The rows are grouped in 4 ways, from coarse to fine. Each group lies inside one group of the grouping before and may be the whole of it. The rows also spread widely along 13 directions, which tell nothing about the answers.
In the rows, zero is written as 128.
Some rows, each with its group in each grouping after it:
[177 126 138 121 119 131 137 107 131 136 141 135  67 164 141 162 125 144
 141 222 168  90 147 127 180 133 104 140 163 133 134 142 124 127 109 115
 127 180 145  93 113 113 123 180 183 173  79] -> z_981 z_850 z_297 Mafep
[138 153 148 131 130  99 114 133 139  98 127 125 153 129 130 138  91 129
 115 128 134 117 120 120 147 101 105 104 114 125 140 103 152 116 110  94
  80 130  94 115 154 126 157 105 104 110 102] -> z_84 z_231 z_59 ses
[171 105 173 111 134  87  84 100 149 105 125  89 143 111  84 155  96  89
  87 109 158  69 127  46 120 109 138 101 159 123  90  90 115 123 103 155
  86  76 137 177 144 159 113 120  77 181 106] -> z_981 z_850 z_724 bod
[109 149 125 107 144  92 166 168 153  79 140 141 125  99 120 162 115 106
 103  98 112  97  74  68 166  91 206 145 135 142 125  74 136  87 105 135
 112 105 111 138  90 174 137 106  92 115 150] -> z_84 z_517 z_728 vogo
[181  88 131 134 178 142 112 121  93 148 124 110 154 155  94 127 124  77
  86  96 143 164 130 191 117  83 124 106 129  94 119 137 110 123  82 128
 138 152 173 122 197 101  97  86 100  92  98] -> z_84 z_231 z_59 zole
[112 100 100 109 145  96 164 154 149  87 152 121 137 110  99 141  91 111
 109 140 127 145 101 205 157  86 252 165 160  90 109 148 171 101  97 170
 123 127  90 157 113 119 105  94 108  82 148] -> z_981 z_184 z_390 bul
[138 118 151 140 163 105  78  99 159 149 110 108 117 143  80 112  86 133
 105 138 112 134 164 123 114 114 114 111 164 108 134  93 121 160 135 146
 153 126 153 148 149 165 128 144 133 156  97] -> z_84 z_517 z_155 vur
[130  97 152 130 115 138 140 122 155 147 129 142 107  87 126 116 133 126
 151 130 138 136 129 180 139 132 150  87 148 108 121 149 160  96  98 123
 122 130 116 140 123 125 153 106 119 120 110] -> z_981 z_850 z_724 gosa
[110 108  97 133 175 106 109 131 139 160 108 169 124 169  93 100  64 145
  89 123  89 179 149 211 100  98 169 160 156  91 144 132 132 128 123 177
 217 154 144 114 137 134 128 138 129  98 127] -> z_84 z_231 z_399 Bufub
[116 125 120 172  74 147 155 152 106 118 133 137 128 135 175 145 187 144
 135 104 145 127 126 149 120 152 101 137 106 158 147 142 113 130 147 136
 132 135 145 105 119 121 144 135 123 124 178] -> z_84 z_231 z_399 Gen
[168  57 163 148  92 112 111 141 138  54 152 122 149 131 133 158 103 137
 104  98 199  62 132 161 144 122 149 122 144  99  69 173 124  87  68 186
 117  95 132 121 182  67 127 131  82 148 171] -> z_84 z_736 z_68 bos
[160  76 129 149 145 165 128 124 109 149 135  86 110 122 130 114 169  96
 136 151 150 180 128 224 131 120 135 108 143  94 109 160 127 124 106 123
 134 167 169 123 183  95  96 113 132 119 111] -> z_84 z_167 z_805 zorek
[129 153 116 122  85 164 160 108  86 152 124 177 139 129 162 137 177 134
 133  75 129 108 126  67  99 165  80 122 108 166 155 126 116 127 150 116
 123 101 146 136  74 168 139 105 103 121 149] -> z_981 z_850 z_297 pemi
[ 98 109 111 150 123 119 110 136 152 155 102 119 101 104 148  92 140 121
 126 122 102 168 113 121  79 145 158 124 128 147 122 105 125 114 156 173
 165 118 155 129 128 158 127 157  97 172 150] -> z_981 z_850 z_724 bod
[116  91 108 165 105 101 151 200  98 134 107 102 120 165 151 176 210  69
 105 115 142 138  87 143 101 114 152 165 115 165 126 116  65 132 149 161
 156 141 170  81 140 100 107 138 105 142 187] -> z_84 z_231 z_399 Gen
[ 83 124 149 173  64  71 126 162 173  89 125 121 130 119 142 140 126 164
 130 124 130  90 132 113 128 142 157 146 127 155 140 104 133 136 155 168
 114 102  89 121  99 137 173 154 110 150 184] -> z_981 z_850 z_297 pemi
[130 135  90 115 160 141 147 147 117 176 103 169  58 156 157 137 154 109
 123 147  99 143  95  85 117 127 136 150 138 159 141  97  88 104 136 136
 209 159 194  76 101 160 115 173 142 173 126] -> z_84 z_517 z_728 vogo
[124 125 112 151 156 159 154 159 136 108 145 170 121 107 142 106 115 149
 107  54  96 140 106 146 146 107 184 128 109 127 135 116 134  68  76 151
 183 146 166 108 140 152 147 124  92 101 164] -> z_84 z_231 z_59 ses
[125 131  77  95 164  85 110 137 101 135  94 118 160 151 126 138 106  59
  74 122 118 173  83 102  67  97 149 148 126 131 110 100 118 118 153 155
 127 103 132 136 144 136  84 106  69 131 120] -> z_84 z_231 z_399 Gen
[198 115 156  97 141 165 152 122  90 161 130 159 117 153 113 178 150  87
 130 110 155  80 123 112 161  99  96  89 137 121 138 143 105 102  53  69
 127 150 167 101 145 117 121  87 120 111  84] -> z_981 z_184 z_390 bul
[114 150  79 116  87 126 149 134  97  73 149 153 133 165 181 147 112 167
 133 155 146 107 122 134 133 149 123 182 122 130 130 158 145 127 148 143
 124 125 103 102 114 105 116 138 136 117 175] -> z_84 z_517 z_728 vogo
[116 145 153 130 139 112  77 121 175 135 111 101 103 112 118 106  91 150
 146 148  90 106 143  75 120 126 117 102 144 128 144  82 139 137 128 107
 140 130 138 129 157 179 143 156 119 180 111] -> z_981 z_184 z_390 bul
[126 156 129  80 125  98  73  84 150  84 132 123 143 127 116 129  40 162
 125 162 125  77 153  76 112 138 107 136 167  93 109 118 171 134 137 129
 103  91  92 174 138 163 121 132 112 166 113] -> z_84 z_231 z_399 Gen
[109 103 142 156 122  88 122 167 142 124 109 133 148 130 109 135 128 106
  87  52 111 114 113 100 100 107 175 127 118 147 133  87  96 118 119 173
 154  95 144 123 133 149 144 117  69 126 176] -> z_981 z_850 z_724 gosa
[133 138  92 139 175 164 109 110 102 152 121 149 141 149 127  78 100 144
 101  82  86 183 143 157  92 118 117 128 113 112 152 120 131 128 124 135
 186 152 176 122 163 156 114 117 109 100 128] -> z_84 z_231 z_59 ses
[143 115 155 174 133 118  90 171 120  92 134  67 150 171 107 139 125 132
 112  85 114  81 148 108 139  93 132 133 107 131 150  92  84 160  91 119
 149 152 179  88 222 129 116 135 102 130 176] -> z_981 z_184 z_390 bul
[203 128 148 117 138 182 186 104 100 110 177 166 118 126 114 166 142 130
 109  93 169  75 130 112 203 111 137 116 138 127 133 142 127  90  49 113
 110 151 165 141  97 144 124 105 133  98 103] -> z_981 z_850 z_297 pemi
[128  86 121 154 127 108  80 145 141 110 117  59 134 123 149 102 119 106
 133 166 144 172 117 203 101 118 136 114 124 100  95 145 144 121 128 142
 114 143 125 108 223  76 108 132  98 149 133] -> z_84 z_231 z_59 ses
[142 149 130 152 133 141 140 116 114 145 117 185 157 125 146 116 115 134
  93  65 131 166 123 137 119 115  83  87  91 147 157 120 142  94 113 120
 118 127 128 113 123 137 168 103  90  84 102] -> z_84 z_231 z_399 Gen
[139  98 109  77 148 142 169 141 145 110 155 138  67 104 121 161 131 107
 147 174 131  94  97 155 167 120 218 162 194  87  87 151 146  78  84 143
 162 146 146 146 106 138  95 128 141 152 134] -> z_84 z_231 z_59 zole

New rows. What belongs after each?
[150  93 162 108 102 134 119  93 153 133 130 132 124  82 111 141 121 118
 142 118 156  88 134 121 122 139 128  81 167 106 101 153 153 104 102 135
 103  83 116 178 115 142 136 101  98 155 114] -> z_981 z_184 z_390 bul
[140 159 128 165 124 143 120 103 138 147 118 180 113 135 165  90  98 182
 117 118 121 151 146 112 128 142  76 101  97 160 166 112 143 105 126 130
 143 149 139  88 119 146 173 169 124 136  99] -> z_981 z_850 z_297 pemi
[125 147 133 153 139 119 153 130 158 113 143 143 103 117 139 122 105 157
 121 172 128 165 122 178 182 111 148 126 135 125 150 116 166 108 119 118
 111 169 103 111 105 133 160 142 154 103  92] -> z_84 z_167 z_805 zorek
[118 105 108  84 162  92 107 141 145 128 116  85 104 132 113 132 101  85
 143 208 118 149 105 172 126 100 176 142 170  84 102 127 149 127 127 117
 129 144 110 126 165 113  90 115 132 140 103] -> z_84 z_517 z_728 vogo
[ 89 110 107 132 100 140 134 131 127 127 114 117 157  64 170  91 163 104
 143  95 129 196  95 174  75 150 138  96 109 124 108 147 170 103 159 139
  95  85 103 163 131 130 125  78  65 108 154] -> z_84 z_736 z_68 bos
[151 114 123 174 145 118 118 135 114  98 145  91 147 169 104 135 118 137
  80 120 140 143 151 177 138 101 140 158 131 121 139 121 109 159 123 166
 141 160 162 126 162 124 107 143 132 112 145] -> z_84 z_231 z_399 Gen
[157 150 111  75 170 170 117  81  99 186 112 126 109 114 129 105 135  86
 139 145 110 159 119  90 104 129  96  91 136 120 132 112 142 120 123  77
 121 139 163 152 137 173  93  98 115 139  61] -> z_981 z_850 z_724 bod
[ 60 148 113  90 100  83 102 142 159  79 120 111 148  98 151 113  84 146
 160 159 103 119 114 126 101 142 154 142 142  99 114 122 188 127 163 116
  94  86  55 154 136 142 129 101  94 130 158] -> z_84 z_736 z_68 bos
[115 143  93 123 101 159 137 132  87 141 123 120 128 138 180 112 170 122
 160 139 122 155 119 141 100 154  97 129 101 138 146 142 137 136 152  94
 119 145 135 107 148 122 109 110 119 115 145] -> z_981 z_850 z_724 gosa
[113 144  90 154 105 144 156 103 103 172 122 166 123 161 159  98 135 165
 138 170 128 206 155 225 116 150  93 141 116 135 179 164 159 155 172 125
 134 171 107 105  89 112 144 129 167  76 106] -> z_981 z_850 z_297 pemi
[ 69 123 126 153  81  69 103 165 198  87 117 106 100 103 160 123  97 166
 148 169 111 105 115 110 116 145 175 148 141 143 120 108 152 116 156 172
 135 106  89 113 124 137 155 184 109 192 178] -> z_981 z_184 z_390 bul
[147  70 186 157  92 140 138 141 139 123 149 140  99 152  98 167 157 162
 152 125 158  54 179 194 166 136 126 132 180  96 131 165 103 150  90 132
 172 146 160 120 129 113 147 131 167 129 160] -> z_84 z_736 z_68 bos
[132 121 154 150  75 139 106 108 155 148 124 121  72 127 166 121 146 172
 184 204 147 101 162 139 136 175  73 109 148 135 138 148 141 140 144 109
 129 155 130 101 132 120 154 180 167 190 112] -> z_981 z_850 z_297 pemi
[100 134  96 150 156 101 145 190 142 137 103 167 106 147 153 127 117 118
  94 110  93 165  84 131 124  94 176 151 108 156 146  89 111  81 116 156
 190 158 150  63 132 135 149 158  99 125 148] -> z_84 z_231 z_399 Bufub
[110  88 140 162 111 133 110 109 136 168 108 147 132 128 113 101 138 147
 123  95 122 160 166 194  77 150 111 114 151 112 138 148 126 153 157 167
 174 108 148 149 115 141 144 119 122 122 146] -> z_84 z_736 z_68 bos
[158 101 170 111  84 111 143 118 119 135 134 109 106 149 110 200 173 100
 157 193 186  70 143 151 159 133  91 122 180 113 123 154 117 163 129  94
  84 129 110 135 103 103 128 104 172 139 105] -> z_84 z_517 z_728 vogo
[155 115 144 142  98 113 150 125 146  91 149 164 119 133 128 170 103 154
 100 113 164  67 129 103 161 123 151 137 147 142 124 138 126  99  96 175
 126 107 126 127  88 130 147 151 117 147 147] -> z_981 z_184 z_390 bul
[139 140 118 156 113 141 116  91 117 117 134 158 139 151 146 108  97 179
 108 115 140 141 160 146 117 144  79 127 121 130 148 142 140 140 143 153
 134 124 131 124 120 133 145 142 134 118 131] -> z_84 z_517 z_728 vogo
[113 176  79  81 130 144 154 132 118 104 139 124  94 116 182 138 138 125
 161 188 116 130  89  85 146 142 136 149 132 136 125 118 160 107 143  94
 106 142 120 123 115 153  99 134 133 147 125] -> z_84 z_517 z_155 vur
[177 115  96 148 162 141 157 104 102 105 159 123 146 143 117 117 104 121
  72 130 162 188 125 202 158  98 169 143 124 118 126 150 148 115 101 173
 109 162 143 141 130 109  94 121 125  79 104] -> z_981 z_850 z_724 gosa
[155 136 107 135 143 154 172 105 118 131 146 144 115 101 137 126 147 113
  91 105 142 160 102 109 143 125 160 126 125 156 130 113 135  97 121 161
 115 131 159 159  76 170 114 129 111 126 112] -> z_981 z_850 z_724 bod
[129  98 130 168 141 139 122 162 155  89 156  93  98 129 131 116 116 162
 139 153 124 131 142 212 170 112 177 145 141  97 122 142 140 115  87 144
 166 187 157 103 190 110 125 160 145 130 155] -> z_84 z_231 z_399 Gen
[138  94 115 117 108 127 170 157 111 116 134 144 121 133 152 165 156  96
 133 140 167 129  97 185 148 117 156 130 136 117 106 167 135  92 101 132
 115 131 114 103 132  75 120  98 115 102 140] -> z_84 z_517 z_155 vur
[150 102 108 124 145 165 131  71 124 171 128 104 113  83 125  98 154 100
 129 157 143 208 126 200  98 144 123 100 157 104 109 158 162 127 153 145
 111 131 145 191 110 146  98 106 129 135  83] -> z_84 z_231 z_59 ses
[164 133 148 113 140 136 122 110 153 140 132 151  57 138 125 150 117 144
 132 161 128  62 137  48 156 137 124 130 168 142 129  98 106 110 101 130
 167 148 180 115 106 174 131 187 152 205 103] -> z_981 z_850 z_724 gosa
[165 117 141 123 184 158 146 124 122 174 118 158 124 104 104 126 140  79
  95  66 120 161 105 132 133  87 136  79 127 125 133 105 120  80  73 114
 148 141 177 136 134 163 134  90  90 101  83] -> z_84 z_231 z_399 Bufub
[114 136 118 118 133 100 121  97 162 185  93 187  78 144 129 125  94 146
 126 183 116 155 140 132 107 144 105 125 170 133 144 120 142 128 167 152
 165 125 116 119  67 151 157 165 158 162  83] -> z_84 z_517 z_155 vur
[146 175  93 107 131 178 159 149 110  61 173 153  85 140 191 146 118 176
 151 146 119  68 106  74 188 136 137 166 116 135 133 126 137  80  81  95
 150 176 164  80 146 145 115 165 138 150 158] -> z_84 z_231 z_59 ses
[121 124 145 112 127 126  98 163 181  91 128 112  81  76 176 122 105 133
 170 160 121  88  92  92 148 128 146  92 133 116  89 113 158  51  78 102
 128 137 127  97 196 128 145 159  90 197 128] -> z_84 z_231 z_399 Gen
[162  99 158 140 120 121 124  99 147 110 144  97 117 110  97 157 142 115
 105 127 167  96 139 106 142 130 133 116 170 127 102 119 119 138 125 169
 104 101 151 179 107 154 115 136 123 168 124] -> z_84 z_517 z_155 vur
[ 94 101 146 138  55 158 122 110 129 126 140 118 125 108 135 124 172 170
 189 117 130  89 176 171 101 187  99 120 161  98 127 172 145 168 158 124
 135  94 122 170 121 140 137 101 140 130 189] -> z_84 z_517 z_155 vur
[ 87 151  77  65 154 120 140 128 144 108 132 167 123  93 130 103  69 132
 122 110  77 130  95  91 109 123 220 158 148 107 113 109 175  79 120 153
 155  96 109 165  96 186 111 105  83 122 150] -> z_981 z_850 z_724 bod
[160 131 109 127 170 136 160 117 115 156 124 178 110 153 117 140 118 111
  86 120 133 160 117 142 146 101 138 127 139 134 142 119 119 105 109 146
 158 150 159 112  99 139 126 127 133 105  93] -> z_84 z_517 z_155 vur
[157 113 178 131 132 100 147 173 143 120 129 114 106 138 115 187 151  85
 136 155 159  88 105 135 195  82 132  96 139 127 130 107 115 107  70  75
  94 159 123  81 158  96 149 109 131 119  94] -> z_84 z_517 z_155 vur
[148 105 127  88 138 114  97  90 135 124 133  95 107 147 108 137  93 127
 147 227 154 122 154 183 132 132 121 143 194  71 103 163 158 157 135 123
 118 143 116 154 147 113  86 130 163 153  88] -> z_84 z_736 z_68 bos
[137  87 158 104 129  52 111 151 167  92 136 122 106 178  69 192  63 130
 116 195 145  45 147 167 167  92 187 176 208  74 106 136 124 139  93 151
 151 138 100 119 134  99 129 140 157 148 129] -> z_84 z_231 z_59 ses
[125 158  97 112 167 132  94 118 116 141 115  86 134 146 133  92  95 121
 139 175  92 179 130 146 112 109 114 124 118 109 153 114 157 150 137  85
 121 167 131 115 188 139  95 118 124 114  92] -> z_981 z_184 z_390 bul
[111 132 117 115 127 143 136 127  89 229  76 196 129 153 134 115 162  94
 129  76  91 165 126 124  63 134  85 100 112 146 171 116 104 130 145  97
 177 123 153 100 107 150 149  84 103  96 114] -> z_981 z_850 z_724 bod
[138 137 129 118 111  99 105 115 154  89 136  98 100 129 136 147 107 144
 123 173 140  68 127  42 133 143 142 156 156 144 109  98 125 131 141 160
 115 112 136 145 114 164 109 182 122 211 138] -> z_981 z_850 z_297 pemi
[142 133 110 129 190 154  92 100 135 136 128 118 130 117 114  70  76 138
 110 117  92 185 140 165 115 108 132 108 130  91 131 115 157 114 106 128
 155 154 159 140 185 157 113 121 109 116  96] -> z_84 z_231 z_59 zole
[ 71 170 105 170 107 122 148 161 129 140 115 157 119 148 184  97 131 174
 154 164  93 204 128 207 135 133 105 136  90 140 191 123 162 135 164  85
 132 181  88  58 129 110 178 130 153  71 129] -> z_84 z_167 z_805 zorek
[146 117 159 111 122  91 164 161 153  82 149 139 125 113 107 197 120 102
 109 126 161  65  96 116 188  88 180 131 156 121 111 116 134  85  72 127
  94 122 104 133 106 127 146 107 110 119 125] -> z_84 z_231 z_399 Bufub
[104 136 117  94  87 122 112 108 143 113 128 167 118 127 161 122  79 176
 172 179 130 103 145 165 115 161 101 132 155  89 121 172 185 113 136 111
 125 116  71 124 127 108 151 122 136 136 129] -> z_84 z_231 z_59 ses
[119 141 112 111 100 184 160 120 116 147 144 143  79 112 179 112 162 156
 200 184 124 137 134 176 152 164 114 121 134 116 145 167 169 114 121  73
 130 175 127 110 123 125 130 123 165 120 118] -> z_981 z_850 z_724 bod
[184  94 161 111 129 117  91  74 127 130 128 123 145 132  91 139  89 111
  95 118 172  94 153 114 115 121 108  96 161 103  98 138 131 126  99 153
 100  93 134 168 143 127 117 109 100 151  89] -> z_981 z_850 z_724 bod
[106 157 125 143  89  94  94 142 125 118 102 131 138 169 171 133 110 151
 139 156 123 119 136 115 101 141  60 132 106 143 154 114 130 147 163 102
 114 130  99  73 161 107 156 143 119 142 137] -> z_84 z_231 z_59 zole
[108 140 129 143 137  80 140 117 140 180  92 168 142 139  94 137 122 104
  82 111 110 181 126 146  95 109 122 124 142 145 166  91 127 148 175 150
 130 109 108 147  55 165 162 103 121  98  96] -> z_84 z_231 z_59 zole
[ 96 143 124 135  98 100 102 144 113 116 108 107 143 155 138 144 144 127
 122 112 105 101 131  65  82 143 107 155 127 143 141  87  97 166 176 130
 134  98 136 125 133 159 122 128 104 154 176] -> z_84 z_167 z_805 zorek
[ 58 116 124 107  76 123  89 114 175 132 115 127  99  83 152  93 113 175
 200 166  92 108 150 151  73 188 128 127 174  88 112 153 178 134 174 131
 154  90  91 166 122 156 146 130 126 178 168] -> z_84 z_231 z_59 ses
[166 149  81 114 158 118 192 133  88 126 136 161 134 157 146 158 127  80
  72 147 162 182  76 145 162  87 159 148 107 154 140 124 135  90 110 136
  92 160 120 102  90 107 107 111 118  77  83] -> z_981 z_850 z_724 gosa
[112 105 121 104  81 115 141 137 152  42 175 134 118 119 139 147  80 183
 155 159 150  51 140 161 166 145 202 174 170  82  95 175 174 103  93 162
 124 115  82 146 125 107 123 132 131 131 188] -> z_981 z_850 z_724 gosa
[119 180 112 117 181 140 159 142 157  88 155 111 105  72 143 106 109 129
 131 143  96 162  82 104 192  94 182 116 115 133 142  74 177  86 101  92
  96 162 123 137 123 186 128 120 120 107  99] -> z_84 z_517 z_728 vogo
[134 169 150 124 120 113 107 104 144 135 114 173 114 151 145 130  80 169
 139 159 127 107 150  99 145 130  52  99 128 134 163 110 149 128 127  82
 117 138 102  88 125 138 178 141 146 133  81] -> z_84 z_517 z_728 vogo
[129 109 132 130 102 143 147 118 126 103 146 130 149  85 129 126 144 122
 120  67 142 112 118 118 116 140 162 115 130 126 111 136 142 104 114 158
 107  84 130 177 109 154 125  92  79 118 165] -> z_981 z_850 z_724 gosa
[170  96 135 159 103 147 146 121  93 160 126 150  96 191 134 173 181 126
 116 136 171 105 154 147 131 143  79 140 148 147 139 153  72 153 131 150
 167 150 187  92 112 106 121 157 164 148 136] -> z_84 z_517 z_155 vur
[128 134  75 114 197 165 142 142 117 112 150 138 115 128 124  95  93 137
 108 109  83 169 114 169 141  97 200 159 133  96 128 124 147  92  87 143
 192 174 177 127 162 159  91 127 116  96 141] -> z_84 z_231 z_399 Gen
[171 112 150 127 164 160 165 135 123 109 160 120 131  91  91 156 153  93
  97  64 139 106 108 121 173  88 176 109 142 119 118 110 120  90  59 127
 121 135 177 168 127 168 115  89  97 103 125] -> z_84 z_231 z_399 Bufub
[172 129 173 115 139 127 130  98 119 176 112 126 141 117  92 149 151  74
 113 110 148 122 127  97 132 105  88  68 134 135 145 101 122 132 107  80
  77 120 134 152 114 154 138  77 105 112  59] -> z_981 z_850 z_297 pemi
[131 112  95 116 171 117 123 105 143 135 125  70 114  91 119 101 124  82
 115 188 133 216  98 182 119 109 172 123 156 107 102 122 165 126 154 151
  99 137 124 173 131 141  83 118 125 135  85] -> z_84 z_517 z_728 vogo
[135 149 133 141 105 131 122 170 111 117 115 158 119 161 189 150 135 138
 139 120 133  97 110  94 136 126  71 113  87 156 147 116 111  93  99  84
 137 156 142  39 180 100 159 148 105 140 138] -> z_84 z_231 z_399 Gen
[118 126  90 132 106 114 145 110 121 113 139 133 131 133 147 119 111 143
 114 164 148 167 126 180 120 141 156 158 137 126 125 154 162 129 157 172
 109 127  99 145  94 117 114 132 130 115 133] -> z_981 z_850 z_724 bod
[126 133 164  99 139 108 109 151 170  99 136  98 102 107 117 144 100 124
 168 179 114  79 122 128 174 105 147 110 159  89 120 107 160 109  83  66
 107 152 105 118 177 133 141 114 129 143 104] -> z_84 z_231 z_59 zole
[113 105 145 117 131 137 106 132 167 141 119  94 107  61 137  87 132 111
 172 144 112 144 112 149 121 130 157  76 136 102 108 124 170  91 104 100
 112 128 118 144 172 140 134 106  93 146 111] -> z_981 z_850 z_297 pemi
[ 82 174 101 110 101 156 138 130 122 139 127 186  98 145 174 112 120 194
 183 148  79 111 148 134 118 167  94 151 131 118 170 140 155 132 150  83
 175 152 118  99 107 157 157 134 157 120 153] -> z_84 z_231 z_59 ses
[106 153  86 177  87  96 142 142 109 116 116 152 147 172 190 117 119 155
 101 151 147 192 119 174 113 135 105 153  78 171 163 135 142 131 175 157
 106 147  90  69 115  85 152 153 123  98 140] -> z_981 z_850 z_724 bod
[172 115 118 133  82 119 149 147  87  67 150 121 149 163 167 182 148 112
 101 121 196  69 103  92 146 125 128 155 108 154 105 146 104 104 101 153
  85 118 133  97 143  80 105 134  92 139 164] -> z_981 z_850 z_297 pemi
[ 71 116  93 145 117 120 109 165 148 120 112 131 115 119 162  96 118 151
 140 118  86 152 118 154  83 143 163 151 125 122 123 124 138 109 148 164
 188 127 138 110 156 138 131 151 100 149 189] -> z_84 z_231 z_399 Gen
[136 131 159 185 100  91 134 174 139 115 112 140 137 151 148 160 137 125
  99  94 145 107 110 100 145 102 110 106  88 178 160  95  99 112 107 129
 114 133 128  62 140 110 176 144  95 128 140] -> z_981 z_184 z_390 bul
[ 90 128  85 102 131 134 114 137 118 103 138  86 124 129 148 101 115 137
 167 188  99 160 127 196 115 135 163 163 148  74 118 149 170 142 144 106
 132 149 107 133 175 117  87 107 135 109 150] -> z_84 z_167 z_805 zorek
[114 176 190 143 123  98 104 121 176 125 115 179 125 135 111 131  71 191
 131 115 101  79 166  79 158 122  71  93 134 135 183  75 145 138 119  81
 127 127 103 109 109 180 206 135 137 124  95] -> z_84 z_736 z_68 bos
